There are 4 nested groupings, the coarsest first. Each group lies inside one group of the grouping before and may be the whole of it. The rows also spread widely along 12 directions, which tell nothing about the answers.
In the rows, 100 means zero.
Known rows, each followed by its group in each grouping:
[ 87,  96,  96,  91, 121,  95, 125, 111,  88,  83,  94, 100, 104,  85,  65,
 102, 112,  85,  93,  86, 127, 122, 114, 126, 105,  89, 119,  88, 118,  99,
 101,  83]  Zum niv z610 z505
[ 83, 121,  97, 107, 108,  92, 138, 110, 128,  93,  82, 100,  74, 145, 101,
 106, 100, 112,  88,  82,  85, 109, 109,  94, 113,  94,  76,  87, 109, 100,
  93,  66]  Zum zamuf z49 z990
[ 98, 128,  91, 105, 116,  68,  91,  77,  67,  85, 119,  74,  94, 101,  78,
 107, 108,  94,  75, 101, 156, 117, 109, 117, 105,  86, 128,  61, 104,  88,
  87,  71]  Neve duris z156 z608
[100,  88,  83, 101,  96, 101, 120, 112, 125,  87,  77,  91, 100, 109, 112,
  74, 105, 105, 127, 117,  88, 114, 103, 106, 103, 104,  80,  71, 110, 108,
  79,  91]  Zano Penu z91 z805
[ 98, 117, 106, 115,  58, 101, 108,  80,  92, 113,  87, 120, 112, 143,  96,
  89,  77, 116, 100,  87,  76,  72,  96,  81,  90, 114, 100,  69, 116, 112,
  94,  98]  Zum zar z450 z725
[ 97,  99, 113,  83, 137,  96, 133, 113, 111,  78,  92, 114, 110, 123,  97,
  76,  87,  90,  92,  83, 114, 105, 107, 116, 112,  80, 102, 119, 113,  93,
 101,  88]  Zum niv z550 z31
[102,  82,  96, 107,  96,  98, 103,  98, 124,  86,  74,  81,  87,  57, 106,
 109, 116,  92,  84, 111,  83, 129, 106,  85, 100,  98,  98, 109,  78, 111,
 105,  85]  Neve duris z156 z983
[141,  90,  96, 110,  76,  98,  92,  92,  58,  92,  99,  92, 119,  88,  80,
  80,  87,  92,  92, 120, 123, 115, 103,  83,  80, 101, 126,  85, 119, 105,
 100,  95]  Nid Geliv z579 z780
[ 86, 113, 120,  71, 107, 110, 112, 115,  97, 111, 112, 104, 108, 142, 119,
  80, 100,  80,  73,  92, 135,  75,  99,  78, 112,  89, 107, 107,  97, 104,
  68,  81]  Ged leriv z653 z727
[110,  80,  90,  97, 130, 101, 114, 104, 109, 111,  94,  90, 119,  74,  99,
  82, 122,  97, 104, 123, 131, 117, 112, 109, 107, 123, 115, 100, 124,  60,
 100,  93]  Neve duris z75 z668
[100,  90,  92,  99,  91, 111, 102, 100, 116,  81,  70,  76,  86, 100,  94,
  70,  98, 105,  83,  95,  89, 109,  96,  85, 110, 108,  77, 101, 100, 117,
  95,  80]  Neve lopi z57 z781
[ 69,  98, 120,  97, 112,  92,  74,  76, 119,  84,  75, 116,  94,  96,  80,
  92,  86, 107,  83,  76,  79,  91,  84, 109,  93,  99,  98, 106,  84, 119,
 116, 119]  Zum zar z450 z695
[ 71, 123,  91,  94, 127,  78,  82,  89, 104,  71, 108,  82,  68, 136,  92,
  85,  93, 112,  87,  74, 118, 101,  81, 122, 105,  82,  74,  72,  92, 109,
  76,  77]  Zano zagag z630 z192
[100, 113,  82, 101,  84,  95, 113, 108,  63, 105, 126, 109,  91, 128, 105,
  97,  89, 103,  99,  69, 111,  85,  97, 102,  86,  99,  94,  89, 122,  90,
  72,  75]  Nid Satol z798 z924
[ 57, 123,  92, 107,  79,  82, 112,  97, 113,  86,  81, 112,  77, 116,  80,
 121,  97, 114, 100,  74,  73,  96,  86, 114,  89,  90,  81,  59,  98, 135,
  92,  92]  Nid Kor z140 z273
[117,  92,  97,  93,  82, 104, 130, 117,  80,  90,  99, 117, 110, 101, 102,
  92,  84,  83,  98,  88,  93, 104, 113,  93,  92,  81, 111, 110, 108, 112,
  94,  82]  Zum niv z610 z711
[111, 103, 119, 101, 118,  86, 103, 106, 115, 101, 107, 105, 102,  95, 124,
 118,  99,  90,  86, 119, 112, 113, 100,  77,  83,  87, 117, 124,  91,  82,
 104,  92]  Nid daruf z977 z426
[108, 113, 102, 109, 113,  96,  79,  69, 129, 100,  93,  85,  79, 112, 131,
  79,  98, 117,  76, 101,  89, 102, 107,  80, 112, 115,  85, 114,  94,  81,
  90,  79]  Zum zamuf z49 z704
[ 84, 101,  88, 112, 106,  94, 107,  88, 111,  97,  96,  85,  76,  81,  72,
 122, 115, 109,  85,  66,  86, 114, 111, 117, 109, 106,  96,  84, 102,  94,
 103,  77]  Zano zagag z700 z61
[ 91, 105, 113,  88,  93, 109, 100,  84, 120, 109,  88,  94, 101, 101, 117,
  79, 112,  98,  77,  82,  90,  83, 103,  91, 121, 116,  99, 110,  98,  99,
  88,  93]  Nid Satol z8 z808
[125,  90,  99,  98, 135,  98, 115, 109,  78,  90, 107,  78,  92,  91,  75,
  87, 103,  85,  66,  89, 148, 129, 119, 100, 109,  95, 113, 118, 124,  79,
 103,  63]  Nid daruf z977 z493
[117, 129,  93,  92, 113,  83, 126,  87,  68,  90, 132, 109,  99, 141, 109,
  86,  62,  95,  81,  65, 116,  83, 113, 119, 113,  67, 116, 116, 116,  90,
  79,  63]  Ged zabas z360 z71
[ 96, 132,  96,  93, 109,  77, 108,  63, 122, 109, 106, 110, 114, 124, 144,
  80,  93, 112, 103,  97,  99,  76, 102, 118, 121, 106, 107,  94, 105,  68,
  80,  93]  Neve duris z75 z981
[101, 126, 115, 106, 110,  93, 109,  76,  97,  99, 102, 107,  83, 132,  95,
  99,  80, 109,  59,  62,  98,  90, 109,  86, 112,  94, 104, 110, 101,  90,
 105,  74]  Zum zamuf z252 z586
[100, 101,  83, 119, 117,  78,  93, 102, 109,  85,  91,  80,  94,  91,  87,
 111, 109, 106, 108, 140, 122, 136, 100, 111,  80,  95, 105,  66, 104,  89,
  91,  90]  Ged leriv z653 z950
[ 89, 116,  82, 105,  78,  82,  91,  54, 109,  84,  86,  84,  89,  63, 102,
 104, 102, 103,  86,  79,  73, 104, 112, 122, 116,  97, 103,  82,  81, 113,
  93,  86]  Neve duris z121 z899
[102, 121, 110,  97, 103,  83,  75,  49, 114,  98,  99,  83, 100,  80, 123,
  94, 103,  98,  65, 100, 105,  95, 112,  94, 120,  95, 123, 107,  75,  89,
  95,  90]  Neve duris z121 z894
[123, 100, 118, 110, 100, 107, 109,  95,  90,  91,  85, 103, 104, 136,  78,
  77,  67, 106,  70,  94, 102,  94,  96,  70,  96,  89, 106, 112, 112, 114,
 110,  86]  Ged zabas z360 z71
[126, 106, 117,  96, 124,  99, 132,  95,  94,  96, 103, 103, 111, 134,  93,
  77,  82,  97,  75,  80, 119,  98, 120,  95, 121,  87, 117, 110, 120,  81,
 103,  76]  Zano Penu z91 z805
[ 65, 122, 102, 101, 120,  79, 132, 120, 115, 103, 104, 103,  93, 133, 101,
 131, 121, 101,  98, 104, 127, 107,  94, 100,  98,  91, 103,  69, 103,  86,
  86,  77]  Neve duris z156 z983
[ 89, 100, 107, 109, 136,  89,  78,  89, 130,  97,  92,  89,  80, 104, 108,
  93, 107, 120,  85, 104, 106, 110,  85,  94,  95, 113,  86, 111, 101,  73,
  99,  98]  Nid Satol z798 z924
[ 96,  79, 101, 100, 114, 104, 106, 103, 120, 103,  85, 112, 108,  69,  99,
 102, 117,  95, 110, 106,  92, 110, 108, 108,  93, 117, 111, 105, 107,  84,
 108, 105]  Zum zamuf z49 z704
[ 91,  93,  97,  93, 105, 120, 108, 130,  95, 107, 105,  94,  87, 140, 105,
  78,  97, 108,  87,  86, 119,  88,  84,  69,  95, 115,  75, 107, 117,  91,
  82,  71]  Neve lopi z57 z781
[ 99, 109, 106,  99, 109, 101, 100,  90,  80, 132, 134, 122, 106,  98, 113,
 117, 109,  96,  89,  81, 119,  79, 115,  95,  93, 117, 132, 108, 113,  59,
  91,  87]  Zum zamuf z49 z704
[ 68,  80, 107,  83, 111, 108,  92, 118, 102,  98, 103, 109, 105,  73,  94,
 106, 113,  83, 100, 102, 113,  94,  89, 108,  86,  98, 117, 104,  91, 114,
  90, 109]  Ged zabas z360 z71
[ 97, 105,  80, 108,  77,  91, 127,  87,  99, 104, 100, 120, 101,  81, 101,
 123,  90, 100, 110,  75,  58,  93, 113, 124,  93,  96, 108,  93, 103, 100,
  94,  92]  Ged leriv z653 z727
[ 79, 122, 101,  96, 125,  76,  95, 102, 107, 101, 107,  82, 104, 118, 103,
  97, 127,  98, 101, 133, 163, 115,  96, 110,  98, 106, 113,  54, 114,  82,
  75,  91]  Nid daruf z977 z493
[ 88,  96,  83, 107,  85,  95,  90, 102,  81,  66,  91, 102,  69, 113,  79,
  94,  68, 113,  88,  56,  78,  98,  78,  99,  79,  81,  65,  99,  89, 133,
  97,  80]  Neve duris z121 z899
[100, 116, 110, 104,  74,  95, 105,  80,  94,  91,  83,  98, 103,  96,  84,
 102, 103,  90,  76,  97,  99, 103, 116,  89, 107,  91, 123,  74,  95, 125,
 101,  88]  Zum zamuf z49 z990
[124,  90,  84, 117, 128,  78,  78,  85,  72,  77, 114,  87,  86,  71,  79,
  99,  84, 102,  86, 102, 121, 135, 109, 116,  80,  89, 114, 108, 105,  78,
 110,  81]  Zum zar z450 z725
[ 82, 121,  88, 111,  73,  89, 124,  78, 106, 108, 100,  99,  82,  82, 105,
 135, 110,  99,  86,  70,  67, 102, 126, 111, 113,  98, 109,  84,  93, 103,
  92,  71]  Zum zar z450 z725
[117, 114,  99, 121,  94,  91, 118,  90,  82, 105,  92, 101, 109, 135,  73,
  88,  89, 118,  95,  95, 115,  99, 101,  96,  94, 112, 108,  69, 141,  80,
 101,  89]  Nid Satol z798 z924

New rows. What belongs after each?
[104, 102, 107,  86,  94,  89, 143, 120, 112,  84,  82, 107, 122, 115, 118,
  93, 102,  78, 108, 120, 110, 109, 106,  94, 106,  75, 112,  90,  98, 116,
  88,  86]  Neve duris z156 z983
[111, 103, 103,  85, 108,  98,  91,  65,  98,  95,  95,  85, 119,  66, 105,
  69, 111,  83,  78, 101, 121, 107, 125, 113, 127, 105, 132, 104, 104,  89,
  92,  90]  Zum niv z610 z505
[ 91,  96,  99, 103,  86,  99, 103, 107, 106, 107, 100,  98,  95,  82, 111,
 120, 118,  94,  95, 112,  98, 110,  98,  83,  86, 106, 107,  92,  93, 101,
  89,  93]  Nid Geliv z579 z780
[ 77, 142, 107, 102, 119,  62, 111,  98, 112,  93, 112, 109, 100, 151, 114,
 113,  96, 108, 107, 111, 131,  99,  88, 114,  89,  82, 105,  64, 108,  87,
  79,  92]  Nid daruf z977 z493
[ 74, 126,  93, 113, 121,  75, 114, 103,  96, 100, 124, 113,  81, 131,  93,
 134,  90, 115,  98,  85, 110,  96,  91, 118,  83,  84, 106,  82, 108,  84,
  89,  81]  Ged zabas z360 z71
[ 89, 115,  99, 104,  57, 105, 148, 116,  93, 112,  92, 115, 105, 139, 101,
 111,  96,  94, 102,  87,  86,  88, 110,  82,  99,  96, 100,  69, 113, 119,
  84,  75]  Zum zar z450 z725
[119, 112,  96, 107, 130,  71, 126, 101, 131,  73,  75,  81,  92, 112, 103,
  88,  98, 105,  97, 135, 114, 146, 111, 109, 109,  77,  96,  91, 111,  93,
 100,  76]  Nid Kor z140 z273
[105, 100, 102, 115, 145,  80, 113, 102, 108,  79,  92,  92,  89,  89,  69,
 118, 102, 105,  83, 106, 121, 144, 110, 108,  92,  85, 114, 103, 110,  75,
 122,  81]  Zum niv z610 z505
[ 83, 100, 107,  99,  92,  91,  93,  89, 135,  77,  63,  88,  97,  88, 102,
  94, 107,  99,  92, 116,  88, 113,  90,  91, 103,  93,  92,  84,  75, 127,
 101, 100]  Neve duris z121 z899
[ 85, 131,  99,  91,  82,  76, 120, 101, 102,  78,  93, 109,  98, 136, 118,
  96,  86,  94,  97,  98, 102,  93,  90, 101, 101,  66,  98,  74,  85, 127,
  78,  82]  Neve duris z75 z981
[107,  92, 116,  98, 100, 103, 123,  96, 106,  93,  74,  96, 110,  81,  74,
  96, 106,  85,  74,  88, 103, 112, 116,  96, 112,  99, 119, 107, 108, 110,
 116,  91]  Nid daruf z977 z493
[101,  89, 108, 105, 124,  94,  89,  67,  94,  99,  98, 114, 118,  77,  66,
  91,  92, 109,  98,  76, 100,  91, 105, 132, 100, 115, 128,  90, 116,  79,
 120, 118]  Zano Penu z91 z805
[112,  93, 123,  93, 121,  91, 121, 108, 139,  84,  75, 116, 115, 109, 121,
  86,  88,  93, 103, 117,  92, 110,  96,  93,  96,  85, 102, 127,  98,  98,
 109, 106]  Nid daruf z977 z493
[ 80,  99, 108, 111, 117,  93,  69,  69, 122,  93,  82,  96,  82,  79,  86,
 104, 106, 114,  76,  89,  88, 106,  99, 100,  98, 115, 101,  99,  90,  96,
 115, 103]  Zum zamuf z49 z990
[ 98,  92,  97, 106, 101,  97,  68,  88,  80,  95, 113,  82,  88,  70,  85,
 103, 109,  98,  82,  99, 121, 110, 103,  95,  87, 103, 117,  78,  90, 102,
  91,  91]  Zano Penu z91 z805
[104,  89,  97,  92, 131,  86,  78,  82,  88,  71,  95,  98, 100,  70,  81,
  75,  93,  90,  92, 101, 124, 120, 105, 128,  97,  93, 117, 101, 100,  95,
 104, 100]  Zum zamuf z252 z586
[ 57, 131, 102,  89, 143,  68,  81,  68, 120, 102, 115,  99,  97, 104, 114,
 101, 116, 111,  91,  96, 134,  89,  92, 133, 112, 106, 112,  78,  95,  67,
  84, 101]  Neve duris z75 z668
[ 92,  93,  88,  93, 122, 102,  62,  81, 118, 101, 111,  66,  73,  62, 129,
  91, 120,  97,  71, 105, 109, 112, 106,  97, 109, 112,  93, 122,  76,  84,
  74,  80]  Ged leriv z653 z727
[ 83, 108, 117,  97,  80, 109,  97,  67, 116, 115,  83, 109, 108,  91,  99,
 101, 100, 100,  73,  73,  70,  71, 105,  92, 112, 113, 113, 101,  89, 111,
  99, 106]  Ged leriv z653 z727
[ 73, 131,  91, 114,  77,  85, 100, 102,  79, 107, 122, 105,  61, 122,  95,
 141,  95, 113,  75,  66,  96,  92,  92,  85,  77,  89,  91,  77,  94, 113,
  83,  67]  Nid Kor z140 z273
[131,  89,  83, 105, 129,  87,  88,  81, 100,  85, 104,  70,  90,  51, 103,
  96, 103,  90,  78, 114, 115, 137, 126, 114, 105,  89, 119, 124,  94,  76,
  98,  75]  Ged leriv z653 z950
[107, 110,  82, 112,  78, 101,  82,  52,  83, 101,  95,  95,  92,  88,  90,
  77,  92, 114,  86,  65,  79,  88, 116, 112, 110, 124,  99,  84, 113,  98,
  92,  85]  Zum zamuf z49 z704
[ 87,  96,  58, 109, 126,  79,  95, 103,  91,  81, 108,  82,  77,  74,  83,
 102, 120, 106, 119, 106, 125, 137, 110, 145,  89, 106,  94,  65, 120,  79,
  84,  79]  Zum zamuf z49 z990
[ 85,  97,  83, 107, 124,  93,  93, 109,  88, 105, 121,  87,  74,  78,  95,
 123, 125,  98,  91, 103, 133, 125, 108, 103,  85, 109, 108,  87, 105,  71,
  88,  74]  Zum zamuf z252 z586
[117,  66,  84,  92,  93, 118, 120, 128,  94,  88,  75,  86, 106,  89,  98,
  60, 103,  88, 100, 113, 111, 118, 103,  83,  99, 104,  85, 105, 113, 112,
  90,  82]  Neve duris z75 z668
[ 92, 122, 104,  94, 101,  74, 133, 102, 112,  93, 100, 130, 107, 113, 114,
 118,  89,  95, 111,  96,  89,  98, 102, 119,  93,  73, 115,  93, 102, 105,
  96,  95]  Nid Kor z140 z273
[105,  99, 112,  90, 110,  91, 101,  80, 130,  78,  64, 109, 117, 111, 111,
  55,  79, 105,  97, 106,  87,  92,  89, 103, 111,  94,  95, 109,  95, 109,
 105, 109]  Neve duris z75 z981
[ 70,  82,  84,  97, 115, 114,  55, 106, 121, 103, 102,  72,  61,  88, 123,
  88, 117, 111,  82,  98, 101, 101,  84,  83,  91, 121,  62, 114,  81,  98,
  68,  83]  Ged leriv z653 z950
[106,  97, 120,  81,  93, 115,  85,  86,  88, 121, 107, 116, 118, 104, 115,
  67,  90,  93,  77,  83, 110,  65,  98,  79, 102, 115, 114, 124, 108,  98,
  90, 101]  Nid Kor z140 z273
[114,  92, 100, 111,  84,  98,  99, 107, 118,  86,  80,  92, 111,  94, 117,
  88, 103,  95, 110, 150, 100, 126, 101,  74,  81,  97, 101,  84,  94, 111,
  90, 101]  Zum niv z550 z31
[ 62, 129, 101, 103, 119,  76,  62,  48, 105, 110, 121, 114,  94, 107, 108,
 107,  95, 125,  87,  63, 100,  62,  84, 124,  98, 115, 106,  90,  93,  71,
  92, 108]  Neve duris z121 z894
[ 97,  95, 117,  81,  71, 130,  92,  81,  82, 123, 100, 110, 120,  90, 104,
  72, 101,  86,  67,  65,  98,  64, 110,  74, 114, 121, 120, 117, 104, 109,
  90,  95]  Zum niv z610 z505
[ 80,  86,  99,  86, 128, 105, 101,  96, 136, 100,  76,  92, 110,  89, 100,
  74, 119,  99, 103, 108, 107, 101, 104, 121, 116, 120,  97,  97, 109,  89,
  88, 105]  Ged leriv z653 z950
[103, 101, 111,  94, 138,  87, 105, 101, 134,  66,  70,  83,  95, 119, 105,
  65,  96, 101,  85, 122, 114, 131, 102,  98, 114,  83,  91, 107,  98, 100,
 100,  87]  Zum niv z610 z711
[ 98,  93, 104,  96,  88,  99,  99, 100,  97,  95,  82,  93, 120,  83,  85,
  92, 114,  82, 100, 131, 121, 111, 103,  98,  93,  99, 125,  69, 100, 117,
  88, 105]  Ged leriv z653 z727
[ 99, 111, 109,  86,  93, 107, 131, 112, 106,  96,  94, 114, 105, 149, 114,
  76,  78, 101,  91,  77,  94,  77,  91,  83, 110,  93,  89, 112, 110, 105,
  90,  80]  Neve lopi z57 z781
[ 87, 108, 120,  82, 111,  89, 102,  80, 127, 100,  95, 114, 117,  91, 128,
  97, 101,  91,  91,  97,  96,  85, 100, 105, 113,  92, 118, 115,  82,  93,
  97, 104]  Neve duris z121 z899
[ 72,  83, 107,  85,  92, 126, 111, 133,  92, 103,  89, 119,  97, 126,  86,
  82, 104,  93,  94,  73, 105,  81,  89,  81,  91, 112,  84,  97, 114, 121,
  88,  92]  Zum zamuf z49 z990
[ 93, 105, 115, 107, 122,  94,  94,  89, 122, 111,  91, 105, 105, 113, 106,
  94, 102, 115,  84, 110, 113,  93,  88,  82,  97, 114, 106, 103, 103,  74,
 107, 100]  Neve duris z75 z981
[ 62, 108, 135,  76, 122, 102,  93,  83, 121, 110,  95, 130, 119, 117,  99,
  90,  97,  96,  82,  74, 102,  58,  85, 107, 108, 106, 116, 110,  93,  99,
  97, 121]  Ged leriv z653 z727
[103, 135, 107, 110,  86,  78, 157,  89, 101, 113,  90, 126, 125, 131,  83,
 118,  95, 104, 105,  95,  98,  94, 118, 114, 106,  94, 132,  62, 135,  90,
 106,  90]  Nid Kor z140 z273
[112, 111, 124,  92, 101,  96, 108,  89, 117, 114, 111, 117, 116, 121, 137,
  99,  90,  94,  93,  99,  94,  79,  99,  80, 103,  93, 119, 115,  92,  84,
  93,  96]  Zano zagag z630 z192
[ 80,  88, 102,  80, 109, 108, 116, 131, 113,  92,  85, 110, 116, 143,  95,
  64, 103,  98, 127, 104, 118,  92,  81, 108,  99, 104,  82,  73, 120, 112,
  76, 102]  Zano zagag z700 z61
[ 96, 113, 107,  97, 131,  85,  76, 101, 101,  88, 108,  98, 101, 138, 111,
  75,  89, 109,  96, 125, 143, 107,  81,  89,  84,  94,  98,  91, 105,  84,
  83,  94]  Zum niv z610 z505
[ 89, 103,  85,  97,  92,  98, 106, 111,  83, 109, 112, 100, 112, 102, 106,
  95, 118,  95, 116, 117, 130, 104, 105, 105,  88, 111, 113,  63, 121,  87,
  72,  89]  Zum niv z610 z711
[ 92, 116,  92,  86,  93,  69, 109,  91,  93,  77, 112, 124,  96,  79, 117,
 117,  83,  85, 105,  81,  84, 100, 102, 134,  88,  60, 115, 103,  83, 120,
  88,  94]  Nid Kor z140 z273
[ 91, 103, 103,  96,  95,  96,  70,  79,  96, 111, 110, 101, 103,  77, 119,
  98, 106,  98,  82, 101, 112,  84,  93,  88,  94, 112, 117, 101,  85,  90,
  91,  99]  Neve duris z75 z981
[103,  92, 108,  81, 123,  99, 107, 101,  87,  84,  95, 126, 123, 120,  88,
  58,  80,  92, 107,  84, 117,  87,  99, 123, 101,  96, 110, 105, 124,  98,
  99, 106]  Zum zamuf z49 z990
[ 77,  95,  96,  86, 112,  82, 102, 126,  88,  67,  91,  83,  95,  86,  72,
 103, 121,  79,  99, 122, 146, 136,  89, 116,  87,  78, 110,  60,  98, 128,
  85,  93]  Nid Geliv z579 z780
[ 94,  92, 117, 103, 109, 115,  81, 103, 116, 120,  97, 103, 101, 119, 112,
  93, 100, 110,  81, 109, 106,  84,  86,  62,  85, 119,  97, 114,  99,  87,
  92, 100]  Ged leriv z653 z950
[113, 120,  78, 113,  97,  76, 153, 104, 103, 102, 100, 100, 107, 118, 105,
 112, 105, 101, 120, 111, 109, 121, 120, 121, 101,  96, 108,  67, 133,  77,
  86,  74]  Nid daruf z977 z493
[ 78, 103, 117,  90, 125, 100, 114, 121, 100,  98,  95,  92, 101, 130,  79,
  97, 116,  93,  76,  99, 148, 101,  92,  83, 105,  99, 106,  83, 108,  98,
  94,  81]  Neve duris z156 z608
[120, 121, 100,  94, 116,  78, 118,  94, 106,  80,  90,  92, 116, 150, 118,
  60,  83,  99,  99, 126, 132, 107, 100,  97, 111,  78, 101,  87, 110,  92,
  81,  80]  Neve duris z121 z894
[134,  99,  96, 110, 104,  86, 128,  98, 112,  99,  84,  94, 125,  95, 113,
  88, 102,  97, 108, 145, 116, 125, 116,  92, 101,  99, 121,  89, 116,  76,
 103,  91]  Neve duris z75 z668
[120, 102, 108,  94,  97, 105, 101, 101,  66, 123, 128,  95, 111,  89, 108,
 102, 109,  80,  73,  96, 141,  94, 115,  77,  95, 109, 132, 112, 115,  75,
  89,  78]  Nid daruf z977 z426
[ 89,  81,  75, 121,  68, 108,  99,  86,  94, 103,  80, 111, 104,  65,  75,
 103, 102, 116, 120,  84,  60, 100, 102, 116,  78, 130,  96,  72, 120, 104,
 105, 110]  Zum niv z610 z711
[ 88,  99, 128,  78, 103, 111,  90,  99, 115, 115,  98, 100, 119, 101, 122,
  90, 115,  80,  76, 116, 122,  82, 101,  73, 106, 103, 124, 109,  84, 104,
  82, 102]  Ged leriv z653 z950
[ 92,  88, 118,  88, 111, 103,  76,  98, 103,  83,  75, 103, 112, 113,  86,
  56,  88, 101,  85, 107, 123,  90,  74,  85,  93, 103,  97,  96,  97, 117,
 102, 112]  Neve duris z75 z981
[125, 122,  67, 122,  91,  80,  84,  80,  84,  92, 116,  62,  84, 115, 123,
  83,  93, 113, 100, 137, 125, 121, 107,  96,  93,  96,  98,  68, 111,  89,
  62,  65]  Ged zabas z360 z71
[121, 112,  95, 107,  82,  87,  92,  97, 111,  79,  85,  71,  89, 115, 128,
  77,  95,  96,  88, 138, 111, 125,  99,  71,  94,  85,  86,  85,  89, 121,
  76,  77]  Nid daruf z977 z493
[119, 105,  88, 113, 133,  73,  91,  96,  88,  79, 113,  89,  89, 112, 102,
  97,  83, 109,  94, 113, 131, 125,  95, 103,  81,  80, 100, 102, 103,  73,
  97,  79]  Neve duris z121 z894
[119, 106, 110,  99, 107,  99, 121,  73, 128, 122,  92,  93, 130,  91, 115,
  90, 119,  95, 100, 118, 105, 101, 124, 102, 127, 120, 134,  88, 117,  66,
  99,  96]  Zano zagag z630 z192
[ 74,  91, 103,  85, 114, 100,  98,  81, 102, 104,  97, 130, 122,  82,  81,
  93,  95,  98, 107,  65,  89,  71,  98, 144, 101, 111, 120, 100, 110,  92,
 100, 120]  Ged leriv z653 z950
[ 94, 108,  99,  96,  72, 102,  95,  63, 125,  87,  67,  94, 113,  93, 113,
  61,  99, 101,  98, 101,  72,  92, 109, 105, 119, 111,  95,  80,  96, 124,
  86, 105]  Zum niv z550 z31
[112, 127, 117,  97, 128,  76,  97,  99, 100,  81, 105,  93, 109, 156, 117,
  71,  86, 101,  86, 138, 153, 114,  94,  82,  96,  77, 111,  86, 106,  87,
  82,  83]  Zum niv z610 z711
[131, 114, 108,  90, 103,  82, 126,  82, 104, 104, 104, 118, 143, 105, 128,
  89,  86,  82, 110, 126, 110,  95, 122, 115, 107,  82, 143, 103, 108,  80,
  89, 100]  Ged leriv z653 z950
[ 83,  75, 110,  97, 104, 117, 103, 113, 116, 103,  78, 106,  98,  70,  85,
 106, 124,  90,  93,  97,  94, 108, 105,  88,  95, 116, 106, 102,  99, 105,
 109, 100]  Zum zamuf z49 z704
[ 92,  93, 104,  97,  85, 114,  75, 100,  83, 112, 109, 118, 101, 112, 109,
  84,  92, 105,  95,  86, 101,  73,  87,  78,  80, 118,  97, 100, 104, 103,
  88, 102]  Zum zamuf z49 z990
[110, 112,  94, 106, 102,  87, 115, 114, 104,  86, 108, 104,  72, 134, 130,
 104,  74, 106,  88,  85,  87, 105,  91,  77,  82,  76,  73, 125,  95, 100,
  86,  68]  Nid daruf z977 z426
[106, 104,  83, 107, 100,  94, 103,  81,  98, 121, 121,  94,  90,  64, 129,
 119, 111, 102,  83,  88,  96, 100, 118,  97, 102, 112, 112, 115,  95,  65,
  91,  76]  Neve duris z75 z668
